The rows come from 6 hidden closed curves, with some noise, and rows from the same curve form a group. Each curve winds through 8 dimensions. The rows are also pushed far along 4 directions, which tell nothing about the answers.
(in the rows, 128 means zero)
Some rows, each with its group after it:
[111 141 138  70 156 115 143 115 186 145 166 156 139  70 170 137 177 114
 132]	(4)
[133 157 134 177  70 152 103 116  66 114  14 102  83 132  89 129  76 167
 121]	(5)
[132 168 108 122 146 122 129 151 132 128 148 110 136 103 158 146 126 127
 140]	(2)
[114 137 101 146  87 123 124 173  95 158 129 180 156 124 141  88 112 139
  86]	(4)
[134 133 130 160 121 108 156 151 111 139 121 145 135  95 148 134 122 122
 136]	(3)
[124 139 109 120 111 121 130 147 115 100 106 111  78 135 127 129 120 156
 152]	(2)
[ 96 111 156 185 114 115 110 108 142 220  90 203 137  84 153  95 130  85
 118]	(5)
[162 119  87  86 141 145 128 170 135 105 146 108 160 161 108 187 116 106
 122]	(4)
[164 149  61  69 131 131 145 203 105  65 171  84 155 162 124 177 124 152
 117]	(1)
[109 115 194 128 116 115 141  83 143 148  85 148 105  67 139 117 163 121
 144]	(5)
[119  84 129 137 100 145  89 120  92 154 135 144 154 194 114  57  92 141
  82]	(0)
[135 137 129  79 159 111 123 117 159 119 225 105 156 121 163 110 143 112
 135]	(3)
[132 154 174 174 140 159 157  58 135  57  57  77  69 119  71 173 184 171
 150]	(3)
[116 154 115  78 152 132 128 147 130 106 115 107 123 125 128 167 140 158
 127]	(5)
[120 134 156 131 114 142 114 141 119 125 123 126 107 124 118  95 101 128
 149]	(3)
[ 95 165 192 182 146 116 124  52 130 143  75  86  62  93 114  95 155 152
 151]	(4)
[127 124 141 130 126 105 143 142  83  92 143  93 120 153 112 104 118 163
 132]	(2)
[ 96 133 174 108 125 118 130  97 148 160  92 148 106  80 123 110 162 128
 124]	(2)
[140 158 144  88 133 129 134  75 163  82 150  91 112  95 139 142 177 139
 138]	(3)
[128 123  86 149  98 129 105 198  95 169 175 180 200 148 148  87 107 106
  78]	(5)
[142  89 106  88 136 110 141 158 131 171 174 162 191 118 189 127 129 103
 104]	(0)
[126  84  93 153 149 110 140 158 112 137 176 152 162 183 147 114 130 131
 114]	(1)
[157 111  89  89 110 130 125 123  98  84 122  85 134 179 120 151 119 161
 103]	(0)
[136 126 105 156 107 133 145 138 119 115  79 150 120 127 112 172 131 133
 123]	(1)
[111 123 141 149  92 142  99 105 119 135 124 156 125 140 125  74 122 136
 110]	(2)
[128 109 110 132 124 125  78 103 122 139 173 117 143 192 131  80  88 120
 114]	(1)
[131 155 129 144 102 131 136  86  93  99  42  86  80 120 111 145 134 185
 117]	(0)
[133 167 136  78 128 126 150 125 176 133  85 142 111  25 161 195 171 107
 152]	(3)
[114 102 162 183 128 143 121  92 131 162 132 161 141 142 119  77 131 117
 112]	(4)
[134 148 123 155 120 130 121 110 110 124 104 116 127 124 131 137 108 141
 123]	(0)
[121  81 136 167 129 102 110 130  96 140 148 120 127 194 100  87  86 114
 136]	(3)
[111 122 148 157  90 131 141 132 103 163  73 176 122  93 139  97 127 143
 109]	(1)
[135  73 120  93 148 130 136 153 145 137 166 148 148 164 131 129 115 107
 134]	(4)
[107  76 177 176 110 141  95  70 108 126 139 130 103 204  86  34  97 143
 126]	(3)
[154 153  83 111 134 113 137 154 121  97 173 105 171 136 130 168 133 125
 109]	(4)
[151 154  98 104  97 146 127 185 106 115 110 120 133 111 133 151 106 130
 123]	(5)
[141  75 155 122 146  98 117  40 151 106 175  83  96 178 122  97 120 115
 159]	(4)
[117  93 158 168 103 150  97  77  96  92 116 103  88 218  63  62  94 165
 124]	(3)
[117 125 150 119 163 103 111 109 154 184 186 134 159  99 181  94 130  91
 134]	(0)
[108 110 146 177 107 135  99 120 131 176 107 179 118 125 135  89  90 100
 139]	(0)
[121 146 112 115 111 147 144 129 112  88  29 107  70 125  96 177 158 184
 126]	(1)
[147 187  92 115 126 139 123 159 103 101  99  83 132 115 125 181 111 151
 121]	(0)
[110 149 120 188 117 117 139 163  78 139  69 134 118 122 119 136 122 155
 121]	(5)
[110 126 157  82 137 112 132 106 141 134 106 117 102 110 113 129 144 137
 130]	(2)
[128  88 111 127 158 123 150 132 143 108 145 131 118 169 126 149 152 134
 143]	(1)
[132 189 110 153 148 158 161 217 124 127  96 156 160  72 122 205 134 122
 132]	(0)
[114 169 129 139 119 155 133 140 114 117 103 126 126 117 103 122 157 162
  98]	(2)
[135 171 106 146  99 148 139 153  85  76  81  90 101 137  92 145 141 182
 113]	(1)
[148 120  71  90 144 133 107 143 137  99 187  99 157 196 113 147 123 123
 108]	(2)
[125 127 151 115 127  93 141 117 119 132 155 122 125 102 157  97 123 132
 140]	(5)
[136 138 117 169 117 119 141 143 112 144 128 161 170  99 155 143 131 118
 112]	(4)
[129 107 160 177 132 138 148 105 129 133 119 151 138 119 126 123 144 122
 131]	(3)
[148 134 141 139 121 148 125 109 111 100 110  94 117 138 117 134 100 142
 139]	(5)
[148 150  86 127  98 129 122 183  82 100 122 105 148 150 111 148 112 142
 106]	(5)
[148 128 103 157 122 135 141 141 102 125 110 131 156 133 136 158 123 136
 106]	(3)
[125 124 121 141 115 110 118 115 127 143 158 139 131 135 137  92 120 118
 120]	(5)
[131 134 139 128 149 134 147 143 150 141 136 134 128  91 151 139 148 110
 148]	(5)
[139 128 164 139 149 110 163 100 129 125 104 110 123  84 144 162 145 126
 151]	(1)
[128  69 160  72 196  89 152  96 172 118 196  95 127 156 125 139 166 105
 159]	(2)
[115 118 153 114 149 100  89  53 125  84 185  35  76 207  91  64 122 157
 149]	(0)
[125 133 148 121 144 100 137  83 140 112 168  99 112 122 138 105 153 137
 139]	(1)
[ 98 134 153 155  98 137 126  92 147 130  77 160  72  96 122 104 166 141
 138]	(2)
[144 132 120  61 158 112 156 136 141  84 160  81 123 123 139 164 162 145
 142]	(1)
[136 146  82 143 119 164 149 189 123 107 130 164 154 134 125 154 140 143
 106]	(1)
[118  80 162  78 162 121 128  34 181 106 124  93  70 158 108 131 169 139
 154]	(3)
[113 138 130 122 138 134 118 131 157 122 186 148 132 135 128  97 140 119
 132]	(0)
[116 114 144 145 143 149 118 104 149 120 160 127 111 159 117  87 144 132
 137]	(1)
[113 146 146 152 137 130 150 126 115 120 107 127 109 104 147 120 140 164
 138]	(4)
[131 135 156 120 117 125 132  41 146  75  76  83  48 109 126 147 153 161
 170]	(4)
[134 166 104 120 145 127 126 162 129 137 148 118 146 104 159 145 121 123
 132]	(2)
[132 163 113  91 142 134 137 148 120  91 151  92 140 136 112 143 146 159
 110]	(2)
[135 157 128 108 142 111 167 171 106  95 140 106 136 101 136 154 141 154
 138]	(2)
[144 132 121  64 123 125 122  87 161  82 135  91  91 119 145 151 147 138
 155]	(4)
[143 121  70  63 154 135 129 194 155 120 173 141 180 157 119 188 137 100
 110]	(3)
[130 146  78 151  92 125 121 205  92 133 161 161 159 140 141 103 102 127
 107]	(0)
[114 117 145 142 111 155 121 109 126 132  97 153 131 139 100 111 146 141
  99]	(0)
[127  82 107  66 149 102 128 144 183 143 224 166 146 133 184 114 138  86
 152]	(2)
[140 155 103 102 122 138 125 173 102  91 109  84 105 146 105 154 101 153
 141]	(3)
[127  90 101 116 139 127 146 156 135 121 125 146 121 160 128 152 136 130
 136]	(1)
[109 128 158 114 158 130 113 118 150 120 125 106 104 144  80 137 138 117
 149]	(0)
[114 181 156 141 159 151 143  99 163  80 121 101  86 104  97 151 171 151
 158]	(0)
[123 109 178  95 128 110 134  82 145 120 105 115 100  96 131 132 153 124
 151]	(5)
[105 142 193 141 137 138 114  78 143 119 116 102  74 113 110  84 136 139
 163]	(3)
[172 146  76  80 146 127 127 148 128  76 179  61 140 171 113 170  99 129
 134]	(4)
[131 157 104 140 126 128 113 156 105 130 137 110 134 133 142 121 103 136
 125]	(2)
[130  94 148 105 171  87 136  83 178 156 229 130 149 122 171  93 140  82
 148]	(4)
[124 124  81 123 110 128 115 183 114 154  99 166 150 137 130 158 104 116
 108]	(5)
[131 145 108 153 111 131 125 146 128 160  80 164 142  92 138 167 118 106
 119]	(5)
[115 127 127 163 114 134  86 100 123 159 135 140 134 151 133  82 102 121
 112]	(1)
[133 127 115 104 142 147 130 138 122  82 113  90 121 172  78 168 148 151
 121]	(4)

New rows. What belongs after each?
[104 121 178  89 154 109 140  84 153 138 104 111  87 102 115 124 155 137
 146]	(2)
[127 140 121 163 133 127 138 159 110 124  88 122 122 133  95 166 128 129
 132]	(3)
[107 124 131 139 122 126 107 151  98 157 149 153 167 143 143  82 116 139
  96]	(5)
[110 162 129 136 108 128 131 130 133 119  83 141  94  99 102 142 144 139
 132]	(0)
[158 152 104 164  81 148 130 182  51 102  57 105 129 136 108 155  69 156
 120]	(5)
[153 102 104  93 152  90 163 154 150 131 198 151 168 102 197 156 123  96
 151]	(4)
[116 115 133 106 179 110 130 145 139 157 208 133 171 139 163  99 124 118
 125]	(4)
[145 152  87 114 105 156 102 158 113 116 113 119 143 139 131 153 100 134
 113]	(0)
[115 152 141 114 122 146 113 104 114 113  79  92  88 138  99 121 122 171
 123]	(0)
[115 158 141 145 103 132 112 108 112 145  68 133 117 103 112 127 120 140
 108]	(2)
[144 142  74  54 170 126 130 154 139  53 152  60 122 183  99 206 148 155
 136]	(5)
[133 108 107 116 132 139 133 171 108 117 127 120 144 174  95 139 128 137
 109]	(2)
[131 137 106 172 127 145 141 152 125 146 100 160 148 118 128 155 134 121
 112]	(2)
[116 141 120 159 132 127 104 134 121 168 149 136 155 132 138  96 128 114
 102]	(2)
[ 94 110 142 131 128 123 109  91 142 172 131 162 135 123 154  80 164 133
  99]	(1)
[122 143 161 167  98 157 129 155 113 126  99 158 120 101 110 109 109 124
 142]	(3)
[135 139  93 145 116 160 121 163 110  97 139 122 128 174 104 119 116 150
 118]	(1)
[150 124  87 131  97 152 102 168  95 116 158 124 163 177 127 105  93 131
  98]	(4)
[120 105 113 112 122 118 126 135 153 133 155 161 113 132 153 111 134 115
 146]	(2)
[119 148 104 157 100 124 122 171 111 136 150 157 139 123 138  95 126 125
 116]	(0)
[ 97 123 149 179 135 108 147 153  95 171 121 171 144 107 159  89 127 144
 120]	(4)
[ 96 103 197 193 105 144 138 107 122 190 106 205 135  82 154  46 141 123
 117]	(5)
[121 118 125 127 129 135 134 143 137 127 149 156 120 125 159 107 118 133
 146]	(2)
[112 160 118 123 152 134 140 146 144 123 103 131 126 100 125 175 176 138
 125]	(5)
[111 176 118 126 163 120 161 151 159 144  74 150 122  49 147 214 180 125
 141]	(5)
[126 134 119 102 146 112 125 122 149 142 108 116 102 112 140 155 118 119
 152]	(2)
[134  62 163 135 131 118  88  68 114 131 192  96 129 208 126  41  72 119
 139]	(5)
[138  99 117 103 139  81 148 167 106 136 198 133 163 137 171 107  92 119
 136]	(5)
[135 148 120 101 153 120 128 144 125 100 159  76 119 142 127 138 121 138
 146]	(3)
[115 154 140 128 156 144 160 156 151 143  90 154 143  72 125 184 184 123
 122]	(4)
[135 152 128  89 107 132 138 141 147 127  79 140 105  62 143 172 141 119
 145]	(3)
[120 174 155 164  92 148 125 109 106 139   4 128  84  62 118 157 119 149
 134]	(5)
[137 160 103 143 118 124 125 169  87 110 131  97 132 142 123 126 102 149
 122]	(3)
[113 137 147 106 151 148 124  86 172 114 141 127 117 128 108 129 168 134
 125]	(3)
[140 127 123 120 151 144 126 110 136 101 165 100 143 167 106 130 128 136
 118]	(4)
[130  78 131 150 116  91 124  94 101 114 170 114 117 189 129  72  99 141
 132]	(4)
[113 113 162  88 160 123 131  76 186 111 157 123 110 128 108 133 180 116
 144]	(0)
[137 149 153  80 112 133 130  87 135  73  96  70  68 112 107 140 145 158
 152]	(5)
[139  74 106 122  87 107  81 118 100 146 147 130 133 192 132  80  61 109
 119]	(4)
[127 102 101  89 137  89 129 186 150 176 179 176 159 107 174 134 100  73
 146]	(0)
[123 149 112 113  96 153 122 134 125 107 101 149 128 114 132 135 147 155
 106]	(4)
[145 132  99 136 136 147 137 160 109 113 134 118 158 151 126 152 134 141
 107]	(3)
[128 131 142 110 118 124 113 116 125 141  89 120 112 106 136 139 104 124
 141]	(5)
[107 131 140 143 148 130 143 157 127 158 105 157 149 109 121 144 156 124
 115]	(4)
[145 119  91 125 102 150 129 173  64  79  82  91 121 199  74 148 101 178
 104]	(0)
[108 138 154 148 110 114 125  88 143 150 123 144 109  90 138  91 171 123
 121]	(4)
[129 133 147 139 132 145 136 135 106 113  93 113 132 133 100 145 132 144
 122]	(2)
[155  84  54 101 125 104 109 183  93 122 180 117 159 220 130 130  44 121
 121]	(2)
[158 130  99 128 115 149 105 130 106  91 145  77 129 191  94 126  97 137
 117]	(4)
[106 122 139 110 103 127 121 124 144 146 118 168 120 104 132 105 153 122
 119]	(2)
[ 73 153 192 190 147 122 110  79 131 200  93 147 117  89 121  70 154 127
 112]	(4)
[159 149  63  96 102 134 127 189 102  66 144 113 138 152 136 170  93 148
 133]	(2)
[114 126 102 102 108 123  88 173 109 125 150 120 125 183  87  96  90 126
 116]	(0)
[149  96 146  99 163 119 125  73 179 122 170  97 123 139 129 146 140  88
 157]	(4)
[148  98  97 109 122 153 133 165 115 100 139 127 141 183 106 140 103 136
 119]	(4)
[121 137 154  92 120 118 116 109 160 122 139 125 107  96 124 123 147 105
 149]	(3)
[134 143 136 142  91 152 125 172 107  98 109 139 123 125  93 129 109 125
 137]	(3)
[124 106 145 122 127 124 137 102 118 128  99 114 104 134 132 117 141 151
 127]	(0)
[127 130 162 150  95 152 115 124 108  82 105 112  91 150  74 105 110 141
 149]	(3)
[124 183 133 135  98 147 127 123 125 122  32 133 106  65 113 182 144 140
 124]	(2)
[132 137 119 180 100 119 119 127  75 114 105 114 128 146 127 113 107 155
 116]	(4)
[129 103 101 124 102 157  90 150 126 105 165 136 118 194 116  86  95 128
 132]	(0)
[125 141  96  96 118 117 128 174 134 161 147 166 168 102 147 135 137 108
  97]	(2)
[146 123  99 150 110 140 134 146  79  62  99  77  91 202  74 139  99 176
 132]	(5)
[128 151 123 109 134 114 143 158  98  94 148  90 124 137 121 122 130 163
 127]	(2)
[134  97 162 148 123 146 118  91 115  72 138  95 100 194  74 100 108 147
 147]	(3)
[138 150  95 102 121 116 137 170 130 108  94 122 104 110 120 191 113 123
 153]	(0)
[153 144 117  69 150 136 141 146 155  98 151  91 123 110 140 171 141 119
 154]	(5)
[104 114 178 149 163 124 101  45 145 139 175  96 117 169 105  57 143 134
 122]	(4)
[105  81 167 121 147 101 128  98 151 139 168 139 103 150 122  77 123 115
 157]	(3)
[112 119 183 168 111 109 142  79 139 166 131 166 121  65 170  72 160 116
 134]	(3)
[128  81 106  83 125 115 118 159 130 154 146 146 136 157 143 117 103 111
 129]	(3)
[124  97 139 161 105 114 109  84 108 168 127 147 142 138 160  72 110 127
 104]	(0)
[121 139 146 120 181 118 150 117 168 122 121 109 113 103 112 183 174 112
 157]	(3)
[152 124  74  81 155 112 129 190 108  91 175  73 143 190 112 168  98 133
 135]	(3)
[118 105 127 106 130 124 123 132 129 144 106 143 120 141 124 134 110 129
 129]	(4)
[122 121 118  91 154 122 150 201 166 150 210 186 185 101 151 132 156  81
 127]	(3)
[113 162 144 152 121 152 123 138 132 146 130 158 141  95 133 103 133 128
 116]	(3)
[103 140 145 230  63 151 118 101 101 127  65 167  77 122 108  67 145 156
 120]	(0)
[121 139 126 105 106 139 126 168  98 136  73 135 124 119 111 138 104 148
 115]	(2)
[132  96 134 119 172 120 129  84 163 114 171 104 125 169 120 136 146 116
 143]	(2)
[125 136 124 199  63 149  95 109  55 104  69 113 105 171 101  81  96 178
 100]	(4)
[116 145 146 133 137 140 149 155 151 116 141 153 134 100 108 140 173 117
 135]	(3)
[107 147 150 176 132 122 124 118 124 157 138 148 134 110 137  90 121 125
 126]	(0)
[121 155 178 163 101 169 116  82 106  53  59  75  46 152  49 117 120 179
 158]	(3)
[129 175 140 126 104 149 167 171 104  87  45 132 108  63 112 187 157 164
 135]	(2)
[140 121 122 173 102 138 132  98  94 111  68 115 115 148 109 139 123 158
 111]	(3)
[133 137 116 113 112 126 121 155 115 137  86 130 136 113 120 167 119 117
 121]	(2)
[139 142 138 124  84 131 124 129  91 105  48 105  98 110 107 154 111 149
 132]	(5)
[107 148 140 105 134 122 138 110 158 140 130 153 122  81 148 122 169 135
 124]	(4)
[121 120 126 104 166  90 142 155 127 148 148 113 130 124 144 140 121 119
 147]	(4)
[113  90 125  83 149  87 103 120 138 163 215 128 147 168 151  64  99 108
 123]	(4)
[ 86  91 179 150 163  83 160 116 167 209 198 217 170  65 202  63 183  89
 128]	(4)
[131  73 122 115 125 117 132 113 136 155 135 159 141 146 150 117 120 114
 118]	(3)
[144 104 117 129 121 106 100 111 111 101 152  75 105 195  98 113  94 120
 146]	(1)
[107 133 125 132 107 119 124 129 118 143 133 156 130 124 133  87 134 143
 103]	(4)
